The rows come from 5 hidden closed curves, with some noise, and rows from the same curve form a group. Each curve winds through 6 dimensions. The rows are also pushed far along 4 directions, which tell nothing about the answers.
In the rows, zero is written as 128.
Some rows, each with its group after it:
[133 128 126 134 137 107 108 126 112 132 128 121 133 122 111  93 104 118
 129 168 152] -> (2)
[ 99 190 108  93 103 156  79 150 187 176 105 109 129 146 154  65  81 100
 146 206 164] -> (4)
[139 148 130  98 149 173 117 121 144 134 109 115 143 148 139 102 144 131
 143 117 120] -> (0)
[144 121 144  83 127 136 107  92 147  98  84 167  54 112 129  87 100 200
 158 166 144] -> (4)
[137 152 148  53 189 210 122 149 116 118 102 139 204 140 152  95 155 132
  59 120 172] -> (1)
[126 143  98 118 134 138 135 180 146 125 128 149 134 113 153 104 112 113
 142 117 138] -> (3)
[138 152 128  94 151 165 122 138 128 146  99 114 148 137 120  94 161 105
 142 114 134] -> (3)
[140 141 138 125 112 142 102 140 136 136 146 116 127 129 149  78  80 109
 168 184 137] -> (1)
[148 133 157 104 128 127 131  60 112 125 104 121  88 133 105 147 161 151
 116 122 121] -> (1)
[154  93  82 175 154  99 122 148 145 126 130 122 104 102 138  93 133 115
 211  71  63] -> (3)
[131 150 125 110 122 163 110 132 120 148 133 124 172 137 141 116 147  92
  95 123 134] -> (4)
[133 131 147 133 140 119 147 141  90 124 154 121 160 123 123 135 118  77
 107 146 146] -> (1)
[105 162 144 118 112 141 114  93 140 135 145 101 135 158 113 154 114 146
  90 156 127] -> (0)
[128 115 144 152 113  89 134 130  97 108 155 142 116 111 103 147 103 143
 102 144 135] -> (0)
[153  96 131 108 142 162  85 103 174 111 100 154  93 120 177  73 110 207
 189 135 114] -> (1)
[ 97 111 136 120 115 134 109 109 136 121 101 133 129 144  95 128 126 158
 104 168 136] -> (2)
[132  91 116 173 103  67 134 105 119 105 119 139  56 115  82 140 118 161
 163 140  97] -> (2)
[164  60 130 160 161  90 158 139  89  67 139 163  93  87 106 149 143 162
 125  63  77] -> (0)
[135  98 131 171 135  86 134 104  96 115 162 122 142 117 107 148 115 116
 124 126 121] -> (2)
[129 110 122 120 159 149 146 143 136  97 127 142 138 126 140 143 138 140
 105  97  99] -> (3)
[123 144 126 117 124 127 132 126 128 104 132 141 110 123 101 127 104 147
 114 140 126] -> (0)
[116 141 133 103 133 151 107 131 123 134 111 130 158 136 111 115 135 131
  77 144 146] -> (3)
[131 154 165 161  45  70 109  55  85 163 164  88  88 151  88 179 117 128
  91 191 147] -> (3)
[107 109 131 134 127 132 143 152 135 121 130 137 150 122 130 120 109 103
 154 152 142] -> (1)
[ 91 231 104 100 140 141 133 205 133 160 152  93 194 140 105 108  88  48
  70 154 176] -> (4)
[136 135 138 111 115 157  98 120 147 134 127 130 117 132 151 112 119 150
 122 140 116] -> (3)
[107 101 117 155  93 114 126 116 139 133 130 139 119 125 124 156 144 151
 144 108 110] -> (2)
[106 146 114 161  70  85 126 106 114 140 163 124 118 130 104 153  94  95
 122 172 140] -> (0)
[145 156 119  96 122 138 106 116 146 121 103 140  78 121 126  87 109 157
 145 146 128] -> (4)
[152  88  88 164 152  85 135 171 109 110 148 166 128  67 144  88 105 100
 194  87 126] -> (0)
[101 151 116  92 156 166 150 176 152 124 110 139 169 133 143 105 114 110
 132 142 174] -> (3)
[ 92 155 136 102 132 168 141 159 147 130 126 130 179 147 138 139 120 126
  94 141 164] -> (2)
[107 155 134 112 108 129 125 133 138 144 112 132 125 119 100 120 127 140
 144 127 159] -> (4)
[135 125 134  86 107 159 115 117 147 111  91 174  87 122 141 116 136 186
 127 135 135] -> (3)
[111 145 139 127  88 133  95 120 133 175 138 115 159 132 151 104 109  98
 144 176 175] -> (4)
[126 175 159  70 146 155 134 104 121 111 106 122 114 146  99 134 122 149
  58 162 153] -> (4)
[153  98 138 128 119 130 120 105 128 113 106 140  78 127 119 126 154 179
 153 106  92] -> (0)
[121  96 162 111  70 157  99  86 153 109 103 156  80 146 138 127 119 211
 145 182 125] -> (1)
[ 84 217 151  90 109 138 146 110 123 160 124  86 160 182  83 164 118 109
  63 195 211] -> (3)
[112 170 133 107 184 139 151 117 120 146 130  85 182 146 111 156 148  76
  75 106 145] -> (1)
[111 166 130 122 112 147 127 138 154 149 136 104 148 158 140 129 118 139
 141 146 159] -> (1)
[107 142  66 157 156 107 132 197 150 139 154 133 169  96 137  93  98  76
 174  83 123] -> (0)
[ 90 161 140 104  67 132  92 134 129 170 105 128 129 133 110 111 115 110
  99 199 178] -> (1)
[ 96 134 153 107  98 133 108 120 131 139 119 142 139 127 132 116  95 137
 114 198 186] -> (4)
[148  86  81 186 180 102 152 170 133 105 172 129 156  96 149 124 120  85
 180  44  59] -> (4)
[114 164 118 106 125 142 106 145 144 136 125 131 140 133 131 108 102 141
  92 152 150] -> (3)
[130 135  92 172 154  95 148 151 142 125 166 103 131 127 132 146 108  98
 146  97  88] -> (3)
[114 148 136 114  83 129  92 116 128 163 119 125 129 135 144 110 109 100
 101 207 170] -> (4)
[163  73 149 157 114  91 144  98  87  90 126 142  61 116  90 179 173 183
 114  77  64] -> (0)
[150 100 108 136 153 124 129 132 152 115 112 133  93 103 142  82 115 112
 224 111  85] -> (1)
[105 178 113 104 194 193 163 181 135 131 142  80 233 174 119 140 151  44
  67  96 106] -> (0)
[125 114 141 118 138 137 133 119 113 102 137 147 151 124 128 125 112 133
 106 150 143] -> (0)
[131 154 129 111 107 141 112 104 141 143 112 122 106 134 115 122 145 147
 144 118 121] -> (4)
[109 119 137 162 122  93 170 107 102 102 150 115 124 141  70 196 132 129
  97 121 106] -> (2)
[159 161  96 136 179 128 141 178 110 140 163 110 181 101 144  89 123  55
 154  69 130] -> (4)
[121 147 122 116 180 150 155 159 148 101 133 111 145 145 126 121 104 128
 129 128 119] -> (2)
[125 107 151  84 172 176 132 120 140  99  99 154 153 130 150 105 132 162
 129 134 152] -> (1)
[137 140 108 139 139 132 129 175 122 139 147 125 160 128 147 116 135 109
 125 100 136] -> (1)
[163  88 160 141 148 112 159  58  88  73 139 138  94 129 100 183 152 180
 109  96  94] -> (2)
[158  97  86 239 152  13 157 156  71 121 206  94 125  99 101 157 100  47
 135  97  81] -> (2)
[142  73 111 155 119 113 131 113 115 112 106 149  97 117 109 158 187 153
 113  75  67] -> (2)
[166  89 147 116 153 145 140 113 110  88 100 146  90 123 110 141 184 183
 120  68  72] -> (0)
[118 104 115 134 149 149 141 140 135 119 122 138 165 127 129 145 169 128
 124  68  99] -> (2)
[104 153 129  89 101 156 108 120 139 137  87 141 120 144 101 130 152 161
  79 147 145] -> (3)
[129 116 120 129 146 119 136 128 126 101 101 129 104 129  88 121 133 146
 131 130 107] -> (2)

New rows, each followed by its group:
[116 186 170  48  65 185  91  64 173 145  76 140  70 166 143 103 110 213
 134 214 189] -> (3)
[119 124 146 153  85 106  99 116 141 152 148 109 110 137 136 120  87 146
 160 180 138] -> (0)
[160 118 132 136 144 129 151 104  88 108 148 125 143 131 127 144 146  93
 115 112 109] -> (0)
[ 92 159 142 116 109 136 135 103 154 140 117 104 125 163 111 144 109 144
 132 180 161] -> (3)
[133 172 145 101 145 146 138 121  99 153 125  92 162 150 115 142 159  78
  77 125 145] -> (4)
[129 155 125  81 113 151 108 120 145 117  87 154  86 122 115  92 117 169
 123 150 140] -> (4)
[ 97 128 136 129  87 127 120 126 123 140 121 143 137 127 107 145 136 132
 108 143 149] -> (4)
[141 128 148 151  87  92 127  71  82 130 164 122 116 133 115 158 118 113
 105 166 144] -> (0)
[110 138 113 124  95 122 105 155 156 145 111 140 103 124 147 100  97 144
 146 171 156] -> (2)
[147  90 146 168 100 104 160 129  65 102 159 123 116 136  90 195 170  92
  68 105  60] -> (1)
[123  63 120 138 150 138 153 139 139  82 109 176 120 109 137 145 151 173
 149  76  96] -> (2)
[122 119 184  74  99 158  93  26 130 123  71 134  76 149 100 146 157 188
  70 177 119] -> (1)
[127 174 188  19 127 222  99  50 152 130  56 124 109 169 115 102 155 182
 102 183 155] -> (1)
[111 171 149  74 147 168 144 118 118 142  93 117 159 149 106 138 165 114
  83 131 173] -> (1)
[102 160 126 127  90 127 134 135 137 148 130 124 131 139 111 141 122 129
 130 138 156] -> (2)
[160 164 139  73 167 179 127 122 110 125 112 134 153 124 133  95 155 126
 114  93 144] -> (4)
[140 141 109 138 123 124 122 131 149 139 131 109 104 131 135 115 127 124
 164 110  96] -> (3)
[160 111 105 175 134  74 147 106  92 109 168 136 103  98 112 155 134 120
 135  69  90] -> (0)
[142 124 120 151 122 114 122 140 130 136 133 118 106 124 126 115 127 129
 166 114 104] -> (0)
[114 146  85 198 150  71 173 164  96 129 203  89 181 122  94 192 128  45
  81  59  83] -> (0)
[129 161 112  76 145 181 109 148 152 126 104 134 147 138 147  86 122 115
  99 145 129] -> (4)
[150  71 170 107 131 179 148  77 114  67 104 155 106 155 118 177 189 199
  79 102  66] -> (1)
[144 158 165  47 195 226 154 115 141 102 107 119 172 165 159 124 152 137
  98 118 135] -> (3)
[126  58  90 166 158 110 157 177 146  88 129 173 125  87 150 126 127 138
 191  67  90] -> (2)
[129  99 140 127 137 147 147 134 133 121 122 133 137 129 145 126 137 114
 168 126 124] -> (3)
[115 146 106 143  81  98  95 162 128 165 128 136 121 106 123  92 101 102
 144 163 162] -> (3)
[146  72 135 186  98  74 167 113  86  99 161 150  94 118 120 188 143 150
 141 104 107] -> (1)
[133 107 148 108 107 138 101 116 120 122 108 164 121 117 142 110 129 171
 110 157 160] -> (1)
[119 148 144  37 148 229 112 141 162 119  54 153 141 149 127  74 157 170
 122 142 144] -> (0)
[ 96 112 154 136  84  93 120  85 108 140 114 133 105 125  90 170 137 127
  78 166 140] -> (1)
[117 217 126  91 178 168 138 168 104 162 159  84 245 146 121 130 142  52
  39  97 174] -> (0)
[125 115 117 127 121 114 131 154 104 126 124 155 136 104 126 120 130  97
 110 131 147] -> (4)
[144 141 109 149 168 128 143 142 115 135 146  83 160 142 108 145 164  81
 108  71  75] -> (3)
[141  74 109 179 107  78 162 155 119 116 143 156  90  94 147 139 124 103
 208 102 108] -> (3)
[152  98 143 106 163 160 118 125 127 110 115 144 145 116 151  93 133 135
 143 123 126] -> (3)
[130 111 107 167 115  93 127 161 131 155 140 114 128 108 140  94 110  76
 216 134 133] -> (3)
[120 112 124 153 116 114 128 115 131 117 150 130 125 130 121 155 121 136
 115 118  98] -> (4)
[130 100  89 199 114  67 129 122 119 135 173 133 132  98 138 140 112  93
 174  99 108] -> (0)
[111 131 141 132 151 128 158 137 115 104 156 123 163 140 118 156 107 121
  91 141 143] -> (2)
[141 125 123 143 120 105  97 107 129 131 138 124 109 121 125 114 111 147
 128 137 115] -> (3)
[138 129 153 161  79  84 138 107 104 139 170 119 104 130 135 158 100 106
 143 170 147] -> (3)
[138 123 104 127 164 135 130 117 147 104 108 128 114 133 113 127 147 161
 127  83  83] -> (3)
[134  93 125 129 137 140 135 155 110 120 114 150 153 114 134 111 156 107
 140 111 128] -> (0)
[137 147 126 126 111 117 144 123 138 125 131 134  94 127 141 134 113 137
 157 136 141] -> (3)
[135 127 142 123 111 149  95 133 124 129 136 122 134 140 136 116 119 129
  89 158 108] -> (1)
[131 144 138 116 146 122 134  90 111 116 115 119 125 143  93 139 134 150
  98 142 147] -> (3)
[140 113 113 144 153 126 169 112  94  92 148 131 148 130 104 172 158  90
  93  80  80] -> (0)
[143  92 126 158 111  86 119 129 100 122 141 158 113  97 141 128 123 142
 130 126 143] -> (1)
[ 97 147 150 133 113 117 170 112  98 109 141 111 138 160  63 201 139 129
  55 141 131] -> (2)
[170  98 115 157 157  98 134 126 104 119 154 131 119  99 154 109 119  95
 163 103 109] -> (4)
[152 107 108 140 133 113 118 173 129 136 131 151 122  83 169  60  99  96
 213 130 148] -> (3)
[156 127 126 126 174 132 138 123 138 119 140 123 134 120 160  99 107 131
 182 115 139] -> (1)
[123 140 106 102 220 187 164 203 150 106 135 120 213 135 163 113 131  77
 111  78 110] -> (3)
[ 96 128 109 147 137 105 146 150 132 145 127 117 152 123 113 149 138  86
 122 111 133] -> (1)
[144 110 156 150  72  89 123  99  93 134 142 139  92 115 126 143 122 128
 137 164 146] -> (3)
[119 152 130 125 126 144 144 130 139 137 135 108 145 158 129 152 141 139
 125 118 137] -> (1)
[132 132 133 115 158 159 155 160 124 114 135 134 170 136 146 121 132 123
 136 119 152] -> (1)
[147 134 116 140 139  92 122 119 120 145 131 121 113 107 136 111 120 116
 162 117 150] -> (1)
[ 96 159 135 111  79 132 111  97 125 142 117 137 125 137  92 155 134 153
  77 148 154] -> (0)
[139 147 172 101 130 149 130  66 110 129 118 102 126 161 108 150 150 148
 100 153 138] -> (3)
[114 156  85 135 140 120 108 154 179 143 127 114 125 127 138  84  88 130
 173 134 126] -> (3)
[106 137 132 146 113 137 128 159 135 136 162 107 164 148 137 139 101 103
 117 158 128] -> (1)
[128 168 134  86 123 152 100 123 146 165  98 116 130 134 144  77 119 115
 156 167 176] -> (4)
[115 150 105  91 185 179 143 181 128 124 113 139 204 121 127 107 160  91
  97  69 136] -> (0)
[128 146 113  99 163 166 122 124 168 115 107 122 126 141 136 105 127 162
 137 112 110] -> (3)
[115 104  98 149  92  96 112 136 139 128 105 157  81 104 111 122 133 155
 153 119 111] -> (3)
[110 126 136 113  98 140 121 136 112 142 110 145 145 127 115 127 148 123
 108 145 158] -> (0)
[ 96 149 118 124 132 134 150 134 152 129 122 112 138 153 109 149 126 124
 123 134 134] -> (3)
[132 156 138 107 121 149 117 107 140 122 127 118 113 147 122 107  97 139
 138 172 133] -> (0)
[149 106 117 125 176 137 154  92 124  84 112 129 106 142 102 171 183 171
  90  52  54] -> (3)
[150 126 118 112 146 147 115 142 114 125 133 153 158 103 155  83 126 107
 142 115 146] -> (4)
[130 143 133 120 124 140 109 100 130 144 115 101 125 151 104 132 154 135
 114 123 107] -> (3)
[152  77 127 170 143  77 130 119  85 109 157 133 119  96 126 145 128  97
 104 113  93] -> (1)
[137  85 127 137 138 105 113  92 134 116 106 136  83 104 123 118 131 134
 154 120  85] -> (1)
[143 180 107 100 195 147 141 166 108 129 131 107 185 129 115 103 141  84
  81  93 144] -> (3)
[134 129 125 107 143 148 120 138 118 134 118 128 158 130 148 117 136  82
  89 147 135] -> (4)
[117 141 136 119 124 133 157 145 111 136 118 126 144 134 118 138 146  94
 127 136 158] -> (3)
[141 103  93 164 141  91 130 113 134 109 119 133  87 116 100 138 144 158
 144  83  76] -> (3)
[109 109 146 133  82 123 123 105 142 123 127 146  99 134 136 151 111 161
 133 168 133] -> (3)
